There are 10 hidden switches. A switch that is on adds its own fixed numbers to the row, and there is some noise. The rows also spread widely along 17 directions, which tell nothing about the answers.
In the rows, zero is written as 128.
Known rows, each followed by its switches (1 for on, 0 for off):
[103 142 122  70 106 145 102 109 142 126 112 131 150  64 111 128 106 106
 125  74 166 116 156 132  67 165 139 133 172 155  80 127 144 112 113 116
 135 124 163  98 155] : 1 0 0 1 0 0 0 0 0 0
[115 128 137 129  93 144 112 155 136 133 119  97 140 121 113 145 126 153
 154 124  99 103 142 103 147 132 118 121 113 120 122 112 113 103 111 110
 132  83 146 107  98] : 1 0 1 1 1 0 1 1 1 0
[104 130 173 127 131  85 136 114 161 136  89  95 140 124 165 157 115 127
 148 138  54  76 145  92 154 122 112 139 117  88 124 144 138 154 122 106
 132 123 142 110  87] : 1 0 0 0 1 1 1 1 0 0
[126 110 113 130 105 145 150 127 131 155 128 103 154 153  77 115  80 123
 105 104 189 130 138 142  68 130 152 136 152 157  99 100 128 105 143 118
 108 161 147 120 181] : 1 0 0 0 0 0 0 1 0 1
[118 129 104 156 105 136 101  75  98 133 150 129 149  84 138  99 175 111
 168 128 111 112  89 131 143 170 158  96 155 154 101 127 124 116  59  87
 195 151 113 113 135] : 1 1 0 1 1 1 0 1 0 0
[130 151 171  90 175 118 149 118 146 115  98 120  85 126 164 143  94 100
 121 150 137  97 145 128 145 123 103 139 125 103 152 162 174 133 115 120
 118 112 169 135 136] : 1 1 1 0 1 0 0 1 0 0
[137 143 184  82 152 130 153 105 163  84  82 120 104  94 163 129 105 155
 125 147 193  66 125 130  92 159 119 120 182 130  88 147 142 161 156 126
 104 147 150  63 147] : 1 1 0 1 1 0 1 0 0 0
[ 91 117  57 170 109 138 105 151 113 141 119 122 154 143  90 152  99 151
 110 142 156  85 120 140 138 164 131 131 135 114 111 129 130 121 117  83
  99  68 100 145 182] : 0 1 0 1 0 1 0 0 0 0
[ 90 129 115 110 177  97 176  85 144 120 100 171  85  94 121 161 140 118
 119 189 128  94 124 157 112 141 118  94 176 142 128 181 184 124  93  70
 165 147 109 117 144] : 0 0 0 1 1 1 1 0 0 0
[158  97 156  74  96 177  98 116 130  54 108 174  75  91 159 138 128 176
 165 195 168  63  50 113 137 160 137  96 198 121 113 172 142 135  89 162
 158  76  91  84 139] : 0 0 0 1 1 1 1 1 0 0
[122 117 126  80 103 157  91 139 130 122 115 135  83  80 133 112 148 126
 181 130 166 100 138  93 114 147 156 166 159 144 128 150 149 129 124 138
 144 127 122 103 149] : 1 1 1 1 1 1 0 0 1 0
[125 143 119 113 152  94  86 139 121 143  66 134  93  90 104 173 118 130
 147  87 119  85 206 120 190 145 120 114 145 116 130 140 154 120 159  75
 149 142 155  65 118] : 1 1 1 1 0 0 0 1 1 1
[ 76 117 115 103  97 113 130 165 171 144  99 115 131 105  82 149 113 114
 144 101  69 127 205  80  98  91 128 125 129 119 116 125 155 139 150  94
 138 128 139  85 100] : 0 1 1 1 1 1 0 0 1 0
[115 168 118 147 159 110 139  74 114 120 117 112 124 121 156  63 149 144
 153 163 123  57  61 158 153 194 127  79 140 139 115 145 116 201 122  74
 142 104 124  59 140] : 1 1 0 0 0 1 0 0 0 0
[137 125 105 133 109 169 113 153 128  96 133 118 172 122 130  98 133 120
 101 116 129 108  84 121 120 136 115  24 141 133  79 126 159 150  97  86
 127  90 150  80 132] : 1 1 0 0 1 0 1 0 0 0
[126 113 169 103 131 112 135  73 137 146  74  88 142 121 115 116  51  93
  99 124 100 112 157 127 132 140 130 118 187  88 105 135 149 161 150 110
 143 182 145  94 143] : 1 1 0 1 1 0 0 0 0 0
[128 107 134 135 128 101 182 112 166 152  93  83 128 140  77 129 101 133
 113 146 117 112 105 131  89  72 157  86 129 187 118 115 152 121  92 125
 140 155 145  76 142] : 1 0 1 0 1 0 0 0 1 0
[ 89 172 115 149 145 119 162  79 114 151 139 111 132 134 110  73 124 103
 143 130 127 128 148 162 110 172 128 140 140 143 131 118  95 153 146  73
 135 132 141 101 149] : 0 1 0 1 0 0 0 0 0 1
[136 179 170 138 128 137 158 114 165  93 121 105 129 121 145 149 146 135
 123 139  90 111 107 132 121 116 105 116 119 156 117 140 114 130  73 140
 114  26 164  89  87] : 1 0 0 1 1 0 1 0 0 0
[125 145 103 160 122 157 142 152 112 107 143 131 109 149 121 102 161 179
 156 153 156  84  97 139 142 160 115  88 124 131 135 117  98 135 139  93
 120  86 123  79 137] : 1 1 0 1 1 1 0 0 0 0
[118 112 121 163 121 129 159 112 140 159 147 113 148 130 120 141 169 146
 132 174 127 142 120 129 109 152 140 161 152 132 125 136 117 101 120  94
 142 176  89 178 133] : 0 1 0 0 1 0 1 0 0 0
[147 166 139 153 158  89 131  74 126 133 117 165  93  92 127 169 169 124
 130 112 156 101 145 147 169 164 125 129 148 186 131 136 131 115 109 116
 144 158 133 104 148] : 1 1 0 0 1 1 0 1 0 0
[119 129 112 127 147 114 147 113 142 151 144 146 118  97 113 123 182 123
 120 130 121 117 143 118 135 196 108  76 157 152 112 142 158 163 169  54
 164 210 110 109 129] : 1 1 0 0 1 1 1 1 0 1
[164 100 168 122 139 134 171 133 152 130  88  96  96 158 123 118 132 152
 132 181  95 125 118 112 136  99 134 115 163 110 142 153 145 150 164 122
 137 166 113  87  94] : 1 0 1 0 1 0 1 0 0 0
[113 138 131 141 131 120 125  81 152 185 120  86 165  89  97 156 138 119
  92 122 103 136 137 133 143 213 119 151 161 144 101 132 126 135 133  90
 147 168 106 159 134] : 1 0 1 1 1 1 0 0 0 0
[123 143 124 104 104 149 105 107 135 112 122 138 115 100 112 111 127 117
 125 128 115 106 140 111 140 187 104 108 161 139 122 143 132 182 140 114
 124  82 119  96 142] : 1 1 1 1 0 0 1 0 0 0
[130 123 118 145 116 132 107 138 134 141  96 118 159  96  89 171 148 124
 115  97  99 134 164 115 138 130 138 115 176 125  85 143 149 107 129  87
 151 132 128  92  92] : 1 0 0 1 1 1 0 0 1 0
[126 105 121 106 105 126 144 130 149 138 157 124  95 109 108 118 128 104
 132 142 111 124 126  85 137 140 117  96  96 164 149 116 160 126 100 134
 140 155 140 130 141] : 0 1 1 1 0 1 1 1 1 0
[145 102 145  74  78 154  94 106 160 164 162  97 134  63 111 135 128 106
 106 115 132 128  98  86 128 216 120 123 134 173 100 119 150 123  95 153
 159 162 129 166 156] : 1 1 0 1 1 1 1 1 1 1
[151 136 146 117 128 152 136 134 163 133 110  66 156 109 105 122 126 174
  92 140 109 101  66 132 134 184 116  64 150 135  73 133 131 160 141 108
 136 107 139  64  95] : 1 0 0 1 1 1 0 0 1 0
[171 103 165 100 115 152 111 141 115 140 105 125  75 122 116 105 137 139
 173 128 128 143 162  98 156 123 162 169 174 109 139 143 123 121 187 147
 154 186 125  77  94] : 0 0 0 1 1 1 0 1 1 0
[143 170  90 168 156 160 135 142 115 165 153 121  90 123 115 122 237 122
 151 150 109 172 111 154 142 146 150 176 132 180 147 176 128 101 101  91
 162  84 111 147  97] : 1 0 0 1 1 1 0 0 0 1

New rows, each followed by its switches (1 for on, 0 for off):
[114 122 112 163 139 120 136 117 119 179 108  87 134 129 101 133 130 145
 136 147 153 114 133 142 124 152 167 186 155 139 105 143 129 113 136  89
 129 157 109 137 142] : 1 0 0 1 1 1 0 1 1 0
[209  94 169 107 170 117  89 154 131 156  52  80  56 125 177 143 150 181
 165 174 102  71  70 102 246 129 152 137 124  97 165 174 157 131 144 149
 162 170 115  90  98] : 1 0 1 0 1 1 0 0 0 0
[166  95 116 131 122 140 124 159 135 138 128 122 120 120 123 159 168 122
 140 124 120 157 142 104 120  86 160 136 143 132 126 148 169  65 100 121
 157 178 132 145 105] : 1 1 0 0 0 0 0 1 0 0
[125  95 132  73  88 143  91 129 136 173 110  96  72 106 134  90 116 176
 196 162 157  78  89 103 126 178 173 199 135 140 147 130  99 144 150 164
 153 151  92 116 177] : 0 1 0 1 1 1 0 0 0 1
[146  79  87  86 130 117  91 170 104 161 102 156  42 115  98 152 107  89
 144 106 176 105 177  89 159  91 158 157 113 156 171 151 206  82 113 151
 127 167 149 134 186] : 1 0 0 1 0 1 0 1 1 0
[108 153 115 140 143 127 189  99 130 123 153 150  69 140 101  91 176 120
 163 174 145 121 122 137  94 140 135 139 144 187 157 154 130 155 130 104
 138 112 113 104 137] : 1 0 1 0 0 1 0 1 1 1
[152 143 134 140 153 143 158 104 113 129 114 120  91 125 116 122 140 135
 144 170 183 127  80 178 113 112 166 142 152 187 126 142 129  68  67 126
 149 107 142 104 144] : 0 0 0 1 1 0 1 0 1 1
[158 154 166 105 113 166  98 112 123 127 118 101 151  98 126 107 136 128
 146  99 124 141 126 142 128 153 146 128 173 121  84 128 113 110 123 117
 161 118 164  82  84] : 1 1 0 0 1 0 0 1 1 0
[ 93 166 116 116 120 104  97  90 143 144 100 156  92  53 120 163 179 172
 190 135 134  77 135 146 137 185 142 162 148 186 118 132  96 113 100 102
 167 103 106  85 135] : 0 1 1 1 1 1 1 0 0 0
[116 157 157 101  89 158 130 134 164 147 123  88 160 106 107 120 131 127
 162  74 122 153 147 134  59 115 152 168 131 162  95  91  94  87 110 137
 138 101 178  88  94] : 1 0 1 0 1 1 0 0 0 0
[149 117 179  58 136 129  96  90 119 135  77 122  88  70 170 110 116 115
 182 122 142 104 156 123 133 145 162 166 188 107 112 153 147 114 134 124
 177 205 151  87 122] : 1 1 0 1 1 0 1 1 0 0
[128 144 147 148 124 120 105 111 141 152  90  82 161 117 129 114 118 124
 128  95 109 108 155 110 150 162 140 139 154 120  85 124 122 184 171  92
 122 157 131  79 117] : 1 1 1 0 1 1 0 1 0 0
[157 114 135 132 117 149 168 138 135 145 138  84 122 167  96  96 113 117
 112 141  84 158 132 123 127 117 121  97 124 121 133 118 135 129 139 111
 132 143 154 111 102] : 1 1 0 1 0 0 1 1 0 0
[ 61 124 103  71 149  91 158 127 144 146 100 119  77 123 124 115  93 162
 172 178 101  43 122 139 115 156 111  94 110  96 151 146 154 151 130  65
 159 124 143  90 140] : 1 1 0 1 0 1 0 1 0 0
[143 165 137 155 165 102 165 105 147 151 119  97 112 111 106 152 160 148
 121 131 140 122 143 148 132 162 132 141 142 172 112 138 124 118 142  94
 132 154 143 102 115] : 1 1 0 1 0 0 0 1 1 1
[169 125 139  98 123 177 113 175 143 130 145 101 130 110 149 112 155 124
 133  91 179 142 106 107 101 126 151 135 118 158  97 124 156  94 115 148
 123 152 170 119 122] : 1 0 0 0 1 1 0 1 0 0
[100 155 152 127 120 102 174  53 155 115 112 110 152 117 116 125  86  94
 131 126 112 111 127 154  70 104 141 110 146 167 103 113 129 123  58 117
 143 108 168  91 139] : 1 1 1 0 0 0 0 1 0 0
[ 92  85 125 118 108 104 128 128 141 112  93 113 114 118 165 118 113 160
 180 176 107  26  90  81 129 122 141  93 128 110 120 146 153 167 104 106
 144 133 106  82 143] : 1 0 0 1 1 1 1 1 0 0
[120 165 165 128 141  85 103 124 144 119  93 109 118  64 184 131 181 131
 205  87 108  80 157  86 156 112 152 148 108 155 119 130 115 122 114 121
 150 152 167  48  88] : 0 0 0 1 1 0 0 0 1 1
[123 139 101  85 107 180  85 172 117  91 104 158 106 124 120 121 113 125
 138 124 162  98 122 137 103 110 131 107 148 129 112 157 160 129  98 116
 114   9 151  84 150] : 1 1 0 0 1 0 1 0 0 0
[157 122 151 146 146 160 119 151 128  90  99  88 167 120 171 109 116 130
 124 133 178  99  92 119 132 122 148  98 156 105  58 134 164 132 120  97
 111 140 153  82 114] : 0 1 1 0 1 1 1 1 1 0
[134  96 134 154  77 165 159  98  85 173 148  81 136 205  64  47  62 124
 138 140 113 152 124 142 129 133 148 119 142 111 154  75  74 123 157 124
 143 166 129 109 155] : 1 0 0 1 1 0 0 1 0 0
[166 113 115  94 106 151  88 163 148 155 128  93 115  98 140 119 172 132
 150 121 104 133  90 100 128 121 159 132 104 167 123 145 155 109  80 146
 152 116 143 123 112] : 1 1 0 0 0 0 1 0 0 0
[167 152 182 166 118 129 134  85 144 106 108 113 147 107 149 156 155 132
 144 108 159 117 130 121 130 146 145 175 173 166  96 116  92 111 122 150
 113 136 134  92 114] : 1 0 1 0 0 1 1 0 0 1
[116 136 155 134 125 104 158 114 125 136 127 104 142 154  99 149  42  88
  86 107  96  96 154 131 183 137  59  55  79  96 151  72 133  93  99 108
 112 106 206 114 139] : 1 1 0 1 1 1 1 0 1 0
[147 130 138 116  68 142 105 150 180 140 113  88 160  83  80 190 138 181
 126  90 116 115 125 111 106 161 132 126 142 170  70 100 101  91 117 140
 135  88 143  83  93] : 1 1 0 1 0 1 1 0 1 1
[ 86 154 136  84 122 121 147 107 151 165 152 122 127 101 116 130 142 147
 154 132 104 106 111 150 113 191  97 114 103 139 146 106 105  97 105  99
 168 122 155 132 120] : 1 0 0 0 1 1 0 0 0 0
[155  38 116  52 105 158  86 147  94 179 102 101  74 129 122  91  85 118
 169 169 111 121 117 104 163 136 158 140 152  65 170 149 172  90 132 127
 186 207 118 153 153] : 1 1 0 1 0 0 1 0 0 0
[146 175 148 136 144 129 124  51 118 147 120  90 165 103 130  89 131 102
 119 116  87 131  82 177 153 193 129  94 158 137  91 126 110 146  95  91
 173 119 159  84 102] : 1 1 0 0 0 1 0 0 0 0
[189 124 139 141 145 172 125 161 135 130 107 116 115 110 101 154 178 137
 107 127 156 178 150 126 125 123 162 152 200 152  82 171 156 100 162 111
 138 160 116 103  84] : 0 0 0 1 1 0 1 1 1 1
[129 160 189 100  98 149 148 100 174 101 115 109 140 103 117 161 109 217
 131 143 147  77 110 150 105 218  94 118 174 121  79 103  65 133 159 126
 123  88 135  71 103] : 1 1 0 1 1 1 1 1 0 0
[ 68 173 111 114 123 152 124  75  97 105 142 149 135 119 105 104  88 103
 127 157 128  96 130 172 120 207  91 110 172  91 120 153 120 153 103  65
 133  19 137 130 150] : 1 1 0 1 0 0 0 1 1 0
[174 135 131 135 151 152 135 180 141 141  95  72 110 114 125 106 190 162
 158 127 126 142 131 123 126 115 164 136 146 145  92 143 143 121 166  92
 138 157 150  51  60] : 1 1 1 1 0 1 1 0 1 0
[ 76 122 116 121 118  94 144 115 149 164 123 110 144  92 100 153 114 111
 135  98 144  96 161 112  96 145 131 134 123 159 112 105 143  97 111  96
 139 169 150 125 163] : 1 0 0 1 1 1 0 0 1 1
[129 147 141 124 124 112 114 125 150 159 103 120  87 135 112 123 130 131
 134 132 100 110 155 102 161 157 128 176 135 138 150 151 113 202 190 138
 115 110 103  99 137] : 0 1 0 0 1 1 0 0 0 1
[128 149 132 145 147 133 182 122 149 121 101 116 128 151 100 160 107 157
 105 158 166 102  85 187  85 113 130 107 150 163 101 129 131  88  88 105
 120  68 150  94 139] : 1 0 0 0 1 1 1 0 0 1
[153  89 128 158 139  99 161 126 160 119 116 122 128 131 131 185 145 118
  91 157 101 112 125  85 150 110 115  85 148 121 135 161 185 126 114 111
 136 180 105 149 133] : 1 1 0 0 0 0 0 0 0 1
[132 116 122 133 163 112 148 144 135 151  76  51 134 133 150 100 127 176
 153 157 114  76  84 139 131 120 160 102 127 110 103 141 143 134 136  77
 144 167 144  65 107] : 1 0 0 1 0 0 0 0 0 0
[114  66 130  96 126 105 161  80 130 149 101 131  92 118 107 128 114 123
 147 198  65 107 115 123 130 120 143  75 179 110 144 161 172 120  97  88
 212 208  97 121 127] : 1 0 0 1 1 0 1 1 0 0
[152 147 144 132 122 138  96 132 151 155  78  56 172  98 118 121 114 176
 117  89 138 106 116 139 131 166 157 127 152 145  55 109 100 145 160 113
 124 144 146  52 116] : 0 1 0 1 1 0 0 0 0 0
[176 129 159 123 130 146 133 130 154 129 102  78 151 111 114 168 108 174
  98 116 153 116  99 155 129 148 134  90 153 138  76 107 126  74 109 125
 142 151 165  94 115] : 1 1 0 1 1 0 0 1 0 0
[111 145 117 144 108 127 138 164 163 141 159  54 150 110 153  86 162 128
 161 102 135  98 110  74  91 139 148 146  66 178  98 110 129 156 115 122
 101 122 163 104 124] : 1 1 0 1 0 1 0 1 1 1
[134 113 115 150 140 120 115 118 120 159  91  92 126 128 122 121 117 108
 140 149 134 116 114 125 148 126 170 166 155 125 117 155 152 132 121 106
 139 141 111 126 144] : 0 1 1 0 0 1 0 0 1 1
[154 131 166 121 146 126 133 121 111  94  86 143  66 150 146 106 108 116
 142 149 105  93 167 105 184 118 110 103 160  87 151 162 146 187 175 115
 121 125 137  59 115] : 1 1 0 1 1 0 1 1 0 0
[118 135 139 134 110 140 171 132 166 149 139 118 100 163  82 151 101 147
 116 157 160 134 142 129  91 130 126 191 120 161 148 116 108 122 141 155
  89  99 119 156 161] : 0 1 1 0 1 1 0 1 0 0
[ 95 144 101 197  96 147 115  96 100 136 148 119 190 115 126 111 158 101
 149 118 141 137 134 131 108 151 159 164 163 152  92 121  94 109  92  83
 133 114 102 144 149] : 0 0 0 1 1 0 1 0 0 1
